All groups share one centre, and each spreads out both ways along 5 directions, with some noise.
(in the rows, 128 means zero)
Some rows, each with its group after it:
[102 115 133 155 119 115 159 146 112  87 181 127 168  86 132]
z967
[139 146 133 120 111 104 128 149 125 139 135 104 124 163 117]
z271
[194 203 144  99  41 126 111 153 106 127 183  70 143 181  85]
z271
[156  87 150 207 113 102 159 156  75 143 143 111  99 131  83]
z561
[116 132 123 156 138 139 112 108 140 130 129 151 156 123 139]
z209
[117  87 156 160  89  68 146 186  57 105 176  67 100  96  73]
z561
[ 98 127 160 148 146 101 144 132 125 127 133 103 128 124 119]
z271
[ 87 176 141 182 176 108  88  66 172 143 110 146 158 130 157]
z209
[125 147 149 167 137 143 139 125 139 134 140 114 139 109 149]
z967
[173  82 104 247 102 149 163 174  98 143 172 146  94  91 135]
z209
[117 136 216 151 134 111 218 153 107 148 134  44 119 105 118]
z967
[171 103 103 133 119 163 146 141 123 141 116 153 116 116 136]
z209
[138 154 122 158 104 172 143 133 144 117 179 139 157  90 167]
z271
[106 149 128 189 159 129 100  90 159 124 122 164 153 117 160]
z209
[124 142 160 192 137  98 138 130 123 137 147 117 120 116 124]
z209
[137 136 150 163 131 125 146 135 128 133 148 114 138 111 138]
z209
[143 125 127 161 122 145 151 136 129 133 149 134 136 105 145]
z209
[147 145 162 146 111 149 184 133 135 137 143 114 143 127 136]
z561
[ 69 140 175 142 140 128 180 129 136  94 170 108 175  68 146]
z967
[ 85  65 126 184 206 113 163 126 169 148  80 166 100  85 180]
z271
[109 147 144 146 131 116 141 131 141 114 146 114 150 118 133]
z271
[119 118 127 192 122 111 126 121 116 117 150 128 129 112 106]
z561
[156 118 107 204 135 142 155 104 130 150 123 151 154 136 122]
z561
[154 146 134 197 123 140 159  89 130 133 133 144 168 137 114]
z561
[110 160 166 130 162 124 124 142 159 154 127  99  98 126 173]
z561
[ 95 109 157 152 113 107 180 162  94  98 178  87 157  78 118]
z967
[152 194 165 167 127 111  82  96 131 162 119  95 111 179 103]
z967
[ 91 103 177 160 131  89 185 137 102 112 162  98 151  98 113]
z967
[135 177 124 143  99 141  96 119 131 105 167 124 153 138 132]
z967
[123 142 144 224 142 126  99  88 128 140 127 127 136 126 113]
z271
[110 125 149 176 143 117 147 122 120 128 133 122 126 115 121]
z271
[150 116 135 162  94 157 196 163 111 129 173 108 127  93 140]
z561

New rows. What belongs after each?
[156 140 165 104 136 138 159 128 126 150  94  96 100 155 119]
z209
[ 56 114 189 129 127  89 220 159  87  63 197  58 182  57 103]
z967
[ 62 163 172 130 143  77 104 142 131 113 162  88 122 116 127]
z561
[ 39 109 165 160 199  69 139  97 143 106 124 132 160 100 128]
z271
[125 103 146 169 153 129 160 144 130 140 125 126 105  99 147]
z271
[ 96 127 172 116 105 111 164 211 112 118 183  62  97  77 168]
z561
[ 93 142 151 188 138 150 149 108 137  97 167 132 178  53 156]
z271
[ 67 186 180 226 183 112 129  93 182 142 160 121 156  98 183]
z209
[132 171 166 120  75 135 169 155 113 100 196  75 166 105 132]
z271
[123 160 141 176 140 146 138  86 148 133 132 127 167 135 132]
z561
[121 152 131 179 132 123 118  75 124 112 139 154 189 135 110]
z561
[150 188 154 135  68 136 123 139 108 119 187  88 151 142 108]
z271
[122 141 159 206 144 126 161 137 145 152 151 115 116 110 148]
z209
[ 44 207 183 171 182  94  93  60 180 111 144 120 190 128 162]
z209
[118 145 138  84 136 110 108  88 117 118  97 123 165 156  89]
z209
[187 217 146 124  48 148 120 145 102 113 200  86 163 148 102]
z271
[151 176 146 149 110 115 108 116 126 140 138 114 145 168 100]
z271
[165 122  59 201 121 155  97 118 154 156 123 193 108 144 158]
z967
[134 168 144 187 134 123  82  89 147 160 101 141 131 157 126]
z967
[185 168 150 196  87 145 129 124 110 154 155 110 119 135 105]
z271
[ 86 107 145 171 162 113 171 139 138 124 139 119 127  88 149]
z271
[137  83  99 211 132 130 107 145 128 144 127 160  82 100 149]
z561
[128 132 156 184 110 104 159 144 109 125 172  99 125 111 104]
z209
[ 46 150 129 136 168  91  91  86 161  85 151 151 200 113 136]
z271
[126 130 149 209 136 155 179 150 159 153 164 108 110  83 184]
z209
[ 75  72 149 207 192 117 166 119 154 143  99 135 103  81 154]
z271
[130 193 129 147 117 158  87 109 154 131 149 134 148 136 149]
z967
[ 78 124 172 171 173 119 158 113 152 127 124 117 147  86 157]
z967
[123 111 124 185 126 130 133 144 126 124 149 132 123 101 145]
z561
[136 152  92 211 172 163  92  45 182 141  99 213 176 140 163]
z561
[127 146 158 179 120 127 146 123 112 120 167 101 153 100 112]
z271
[106 120 158 189 173 134 169 114 160 151  98 129 118  86 157]
z967
[181 173 141 176 136 152  94 105 168 182 101 140 102 159 152]
z967
[ 81 186 173 127 159 133 141  99 188 116 152 108 184 102 178]
z209
[ 83  93 125 181 133  82 144 128  94  95 153 138 154 107  99]
z967
[110 159 146 187 145 110 129 111 135 130 144 121 150 117 128]
z209
[189 185 136 189 144 144  81  84 160 204  82 124  83 183 150]
z967
[ 71 176 177 222 183  83  85  51 181 146 116 131 155 145 143]
z209
[132 198 159 102  79 115 119 130 117  91 203  88 180 130 110]
z271
[126 111 132 211 151 139 154 114 142 156 107 145 112  93 151]
z271
[156 125 151 129 116 125 161 139 101 141 120  96 101 145 102]
z209
[ 77 176 152 196 176  86  75  66 160 127 123 151 154 146 127]
z209
[101 155 167 161 144  82 107 113 117 135 123 112 132 140 110]
z561
[116 126 145 183 143 121 147 126 126 135 127 115 115 106 130]
z271
[118 120  69 126 139 181 114 140 198 120 130 189 134 109 205]
z271
[118 169 169 141 177 129 142  87 184 185  83 111 114 145 156]
z209
[103 174 188 213 195 112 129  89 197 182 100 126 129 133 176]
z209
[108 154 124 129  81 114 126 147 113  72 205 118 187 106 109]
z967
[141 184 126 152  90 142 119 125 134 121 172 116 166 128 130]
z271
